There are 5 ways to turn a row about zero (a turn may also mirror it). The second row of each pair is the first, turned, with some noise. The first 55 pairs use one turn. New pairs use 3 turns, one after the other, and a turn may come again.
Known pairs, each followed by its turns in order:
15  19  -25  2  -37  26  -9  18  49  -6
16  -13  31  -11  -39  -4  8  -48  29  11 | k_161

-54  -2  -32  -11  40  -10  -9  -47  -1  -1
-4  -5  46  6  -17  49  -13  -36  -29  28 | k_832

-29  -34  39  -4  43  9  -26  3  -45  -10
41  -20  1  42  13  48  11  0  -44  -19 | k_660

37  -51  40  36  27  -33  48  -17  27  -8
25  -38  -29  -26  27  -5  41  -15  40  -65 | k_660

-18  10  33  29  30  10  -26  31  36  -27
3  24  -25  31  -16  -6  12  -28  60  -7 | k_906

36  2  -27  -17  -31  -21  -30  24  41  52
37  5  25  8  -16  33  -60  -41  32  0 | k_161

-11  -48  37  1  23  53  51  -2  37  -39
17  -65  -25  -23  -10  -36  45  -30  -46  -26 | k_660

-3  52  -1  13  -13  -12  -8  -7  -26  -8
-7  10  -13  11  5  -14  -53  -7  -12  22 | k_906

-29  -3  -50  -29  53  7  43  -20  -13  40
-33  -5  30  -53  -68  -5  -38  -13  -11  -11 | k_458

6  28  38  -16  25  46  -2  20  45  35
-23  5  37  -45  18  -23  -25  -21  37  -45 | k_161

-23  -25  -11  53  -51  26  8  27  -54  -29
-60  -26  -30  24  15  -5  60  -28  40  3 | k_832

20  11  -21  10  0  -27  40  36  -48  -46
-35  29  -40  -31  -5  -14  12  11  55  41 | k_458

47  -38  42  30  -18  -3  9  -44  -44  41
-19  12  -51  -19  21  68  -6  -26  11  -61 | k_660

6  -23  -36  -33  -38  9  -3  -47  1  -24
2  -13  18  -37  15  32  10  57  1  -22 | k_458

-14  2  -53  51  32  45  21  38  49  5
-36  -40  -12  22  24  -86  -15  24  -13  0 | k_660

32  19  12  -16  44  -3  19  29  -16  -50
-2  60  22  -29  27  -40  1  -11  8  5 | k_832

-52  25  39  4  39  22  -38  26  -4  -11
44  -22  -12  24  -35  1  18  -49  -22  41 | k_458

-20  -13  18  -8  52  36  -18  -29  18  -25
-36  21  12  -36  9  -50  2  29  4  21 | k_161

-47  13  -17  -48  -7  -19  -18  -39  -8  32
7  47  43  17  -51  10  -28  -1  -9  -20 | k_660

-36  12  -9  6  51  -38  31  17  49  -26
-10  28  -63  22  -11  -17  31  48  28  -12 | k_906

1  -4  -21  -48  -1  43  -13  44  -39  -18
32  18  12  -37  35  45  6  -15  18  46 | k_906

7  25  -9  45  -50  -14  -40  -20  -30  -2
-5  -67  3  -20  3  6  17  0  55  -4 | k_832

12  -8  8  -39  48  0  -46  52  -22  16
32  10  -38  -24  -5  42  35  -54  1  25 | k_906

32  8  7  -54  13  -49  46  50  -29  -3
-30  -9  -57  -78  15  -1  19  6  -11  24 | k_906

-24  -11  21  -18  48  51  8  -50  44  -49
64  -28  31  -42  -16  -45  26  19  -48  4 | k_458

24  -20  -29  -8  29  -47  -51  -16  -28  5
44  -46  -38  3  -24  23  -2  -9  -41  10 | k_906

-51  -47  -43  -3  -21  25  -35  -28  44  48
8  -53  -37  29  -18  68  3  4  -54  32 | k_832

11  1  26  -33  10  -35  29  4  46  10
25  -8  37  -49  -2  -18  20  3  26  -25 | k_660

17  -37  -47  19  9  33  22  26  -29  48
-46  -25  -43  10  -5  3  -27  59  -19  -26 | k_660

15  -40  9  8  43  11  36  26  -20  26
5  -34  -25  -9  17  10  12  46  -24  -43 | k_660

42  -43  -18  30  -35  -50  38  40  23  -11
-64  -1  -63  -25  7  -31  -43  21  8  -10 | k_832

37  26  -45  -34  -52  48  -38  11  43  36
-1  -12  61  0  -70  22  -37  -45  43  -2 | k_161

10  -23  20  -16  3  0  7  -30  -33  33
-29  19  2  9  -24  8  12  17  -36  -21 | k_458

6  15  36  -24  -42  -18  -45  13  13  45
25  -35  -1  -10  -9  8  18  70  -7  -35 | k_832

-42  -26  -17  20  -37  -40  -34  26  -23  24
7  -38  -58  8  3  39  -35  -17  -6  34 | k_161

-25  -34  2  -13  7  0  -31  26  -41  -35
-41  11  21  -8  15  2  53  10  -8  33 | k_832

50  -31  -21  25  52  -53  -50  14  -36  -1
40  -63  -51  -1  -56  11  16  -25  -20  36 | k_906

36  34  49  -16  8  -48  41  -33  -3  -49
-19  -17  -73  -13  15  -64  16  41  -16  2 | k_458

-27  28  -37  29  10  28  33  -50  24  49
-36  40  -10  7  -8  -64  -32  -8  -17  -48 | k_660

48  17  20  0  -37  20  8  5  42  49
4  12  28  21  -7  5  -13  -46  56  -47 | k_161

26  -22  13  -45  -40  -3  -50  -28  33  28
16  -26  13  48  14  33  -5  49  -18  -54 | k_458

-10  24  -15  27  26  -24  3  -15  11  49
1  25  -15  4  7  -11  -42  -35  -34  -17 | k_161

10  -2  31  -30  38  -39  1  -38  -23  2
2  19  65  1  -23  -15  -32  24  -1  14 | k_832

17  -49  -6  -8  32  -30  -26  14  18  50
15  13  10  9  44  4  -68  2  14  24 | k_161

48  -14  -49  -18  32  -41  -29  5  -47  -30
38  -53  -49  -23  -21  43  -11  14  -17  45 | k_906

4  -11  -44  25  25  43  -9  -53  -32  8
21  -12  2  23  -15  21  -3  -44  33  65 | k_832

-33  -16  49  10  32  -25  -18  -34  10  -43
-4  33  -53  -33  19  -31  19  37  11  19 | k_161

34  8  -47  -1  25  -46  -25  18  -24  -22
-22  20  11  -70  12  17  -18  9  34  27 | k_832

15  29  -4  -37  14  1  -50  35  46  33
26  55  -26  -26  -35  30  -1  -39  -6  -31 | k_906

34  -5  -13  35  38  51  -30  -54  -18  -15
-14  -4  66  1  13  -20  27  26  -41  50 | k_458

27  -18  -33  -47  43  19  -9  -35  20  19
-5  -25  53  -2  -41  -15  -24  44  -14  -17 | k_458

-31  -48  41  -40  -39  21  16  17  34  29
-2  16  43  -31  40  -8  50  -21  12  -60 | k_906

37  -21  41  10  -17  -43  37  -24  16  -9
-20  14  -33  2  32  -46  22  22  -6  -48 | k_458

20  -16  23  -43  -47  18  -34  22  -4  9
-7  -28  18  2  -16  38  -10  19  65  -3 | k_161

-1  41  -29  19  -22  -32  -24  5  31  -36
-3  17  17  16  6  -33  3  -15  50  49 | k_660

New pairs. What belongs after each?
45  -38  -53  -29  11  -32  27  28  -15  -29
43  15  21  -23  -4  -54  12  2  35  61 | k_458 k_906 k_660

27  -52  -11  37  5  -21  43  -13  -36  48
-20  35  18  -40  -66  9  -4  -41  30  -36 | k_161 k_832 k_660

44  19  -53  25  -50  48  -9  -15  13  -32
-11  18  -50  34  10  36  -2  44  21  60 | k_161 k_458 k_906

5  10  -37  -9  -19  -37  48  32  22  33
-32  47  17  -58  -3  -18  6  -36  3  0 | k_906 k_660 k_906

-9  39  -6  -50  -54  26  14  22  -15  -11
-36  -28  -36  3  -51  2  8  5  -38  33 | k_660 k_906 k_458

-3  40  -44  -43  -7  27  -51  52  42  -35
-7  -8  17  7  2  6  21  28  -86  72 | k_458 k_660 k_832

-30  -23  -48  25  -41  -6  -26  30  -12  -48
-2  65  -18  5  -30  -24  9  -47  25  -39 | k_832 k_906 k_832

-13  53  -4  -36  -52  -16  42  13  27  10
24  -35  40  -5  5  42  -29  43  -14  -39 | k_161 k_458 k_161

34  15  21  53  -38  -51  -23  -50  16  -36
58  26  28  7  -7  20  -9  -45  78  14 | k_660 k_660 k_660

18  10  -12  -42  1  -41  19  18  13  -26
-2  38  20  24  45  13  4  -15  -13  -28 | k_161 k_906 k_906

32  52  28  6  42  -37  -32  -39  -1  44
-14  -25  -41  -2  -9  -32  29  -87  0  -2 | k_458 k_660 k_832

-26  -41  23  -14  -41  36  51  -43  42  -23
-41  49  1  32  -40  -55  -49  6  19  18 | k_906 k_660 k_832

30  18  52  -20  -5  -38  -38  14  12  1
42  9  -2  -58  13  9  0  -9  -46  19 | k_660 k_906 k_458

-20  45  -33  4  19  25  38  14  38  -39
30  30  -7  -28  -66  14  -6  -24  -3  -35 | k_906 k_906 k_161

5  -50  -44  6  6  -12  -17  -12  50  -52
-31  20  3  -15  40  -37  -54  -20  31  -38 | k_660 k_161 k_660

9  48  -24  -17  37  -52  22  -53  17  1
-12  -50  36  41  -23  57  -10  -10  -33  18 | k_161 k_906 k_458

-42  24  48  49  -27  -17  23  15  -39  -34
-8  -38  -52  -28  35  25  -20  -40  -41  -28 | k_660 k_906 k_161

-20  -12  -5  -42  48  7  -1  50  5  53
-22  46  -46  -16  5  -22  4  17  -46  43 | k_660 k_161 k_832

2  52  -23  30  -37  34  -15  -18  43  11
-24  35  1  -11  -6  -41  16  29  -29  -61 | k_832 k_458 k_832

-13  -40  50  33  -53  5  24  32  17  1
-12  -46  24  6  -41  -6  29  -55  39  -4 | k_660 k_832 k_832

19  4  23  -33  -2  5  -40  -11  -39  -12
-8  17  -8  -1  40  -11  -8  51  -15  -22 | k_832 k_906 k_906

52  46  -35  -31  -11  -29  -23  -48  50  -48
27  -22  -48  -14  -55  38  17  28  81  -11 | k_161 k_832 k_906

-11  46  41  31  -36  21  45  -10  -17  -9
-10  -11  5  -35  -15  -47  -27  63  -23  -13 | k_161 k_660 k_906

29  10  -48  -28  -36  47  4  -22  52  40
-51  6  14  -38  34  23  1  -73  -33  -3 | k_660 k_660 k_660

-52  20  49  -24  -2  -6  27  5  -51  24
-48  14  -34  13  12  50  15  40  37  -12 | k_161 k_660 k_660

11  -37  -9  48  -48  43  -46  -2  -20  44
43  68  -27  52  -14  -4  40  -7  14  -26 | k_458 k_832 k_161

-28  -50  -7  -14  46  -49  -30  -36  -45  -53
23  -13  48  4  -4  -40  -5  13  -40  -95 | k_906 k_458 k_832

-44  21  36  -35  -2  -19  41  6  -4  -42
7  -11  -15  -79  23  -20  -12  3  -24  25 | k_161 k_660 k_906

-39  34  47  52  -21  19  53  44  25  52
44  -10  34  84  -20  -7  16  -25  69  -23 | k_832 k_906 k_458

20  34  22  7  -35  21  46  35  -25  -34
-23  -7  -58  -44  22  39  17  -24  -5  -17 | k_832 k_906 k_832

40  -1  50  -4  5  -33  54  51  52  27
-70  0  34  -45  54  -24  -29  20  6  -38 | k_832 k_660 k_660

-31  4  -29  -17  -45  31  28  -18  -8  48
10  22  65  -24  -20  18  -32  32  -13  17 | k_660 k_458 k_458

0  0  -28  32  -34  34  34  5  -25  19
-13  19  5  15  4  -33  41  -44  13  -25 | k_161 k_906 k_458

20  32  0  3  43  23  3  5  37  40
23  26  -22  13  -19  14  11  0  21  -57 | k_458 k_832 k_458

38  -8  6  22  -9  53  -53  36  -46  38
-81  -18  8  18  -29  -6  16  47  45  -9 | k_161 k_458 k_906

46  27  44  -13  26  47  -35  -5  -32  -16
0  50  -1  -19  -4  26  48  -55  -40  -20 | k_458 k_660 k_832

29  51  -51  25  -47  9  4  -30  25  27
-16  1  16  37  11  54  13  7  9  -78 | k_458 k_832 k_161

-49  -21  -10  30  -34  -34  50  19  -32  53
11  -35  -10  -32  -31  71  -30  50  -34  -7 | k_458 k_458 k_660

-4  -34  -21  38  -8  11  -25  25  -27  15
-47  -12  26  38  20  6  11  14  -14  10 | k_906 k_906 k_832

-18  39  -14  -46  40  52  -18  7  -19  -22
28  -13  -6  -26  1  -21  58  -65  12  -9 | k_458 k_458 k_832

-45  -50  3  33  -15  6  -46  -13  51  50
-11  -44  6  51  -19  -45  -42  -55  18  37 | k_660 k_660 k_832

46  -1  25  -26  29  -38  24  49  -8  30
33  33  -31  -7  -22  51  -46  5  -27  -13 | k_832 k_906 k_906

52  -11  -11  41  -3  42  28  -50  -24  33
-41  -35  -12  -21  -14  -59  50  -4  -37  -27 | k_906 k_906 k_458

17  -47  -45  2  -33  -17  38  35  -38  -27
-19  -25  42  55  8  5  20  61  31  -5 | k_458 k_458 k_458

8  16  39  -19  -18  29  -52  45  -13  -47
33  -9  -18  45  -13  18  1  -3  -39  68 | k_660 k_660 k_660

39  25  -7  -27  24  18  -44  4  34  4
-60  -2  32  4  -24  42  3  7  9  -2 | k_832 k_906 k_161

37  -6  -14  31  1  -20  42  6  9  18
4  5  -24  13  -9  -28  13  0  -42  40 | k_832 k_458 k_832

-4  2  24  -42  0  4  -28  26  53  -43
49  -30  -17  -25  -28  6  -37  -12  44  11 | k_161 k_458 k_906

50  -51  -34  -38  -36  18  28  44  20  -7
-30  -1  -33  -11  -11  3  68  -30  -58  -38 | k_458 k_660 k_906

17  35  19  -29  22  12  2  2  23  -7
-20  -39  19  7  10  -23  -14  -6  -19  5 | k_458 k_660 k_660

11  -25  -27  -52  29  -32  34  -48  4  -14
1  51  6  7  -55  -12  50  -21  -12  -31 | k_906 k_161 k_458

39  -8  -38  -52  29  -33  -43  -12  -29  -13
-14  11  -46  -50  20  4  26  32  6  60 | k_832 k_832 k_660

-50  4  -28  34  38  39  -30  -36  -22  50
47  54  -9  33  18  -42  11  41  53  11 | k_458 k_161 k_906

46  4  -31  34  -23  41  -51  -46  -40  -12
-57  4  65  54  1  -7  -21  -8  42  8 | k_660 k_832 k_161

38  9  44  -29  -40  37  31  39  10  23
20  42  5  37  2  7  71  -14  -38  -13 | k_660 k_161 k_832

-38  -34  -10  51  34  36  -14  8  23  -28
13  25  8  -6  16  -2  -79  27  34  13 | k_832 k_660 k_906

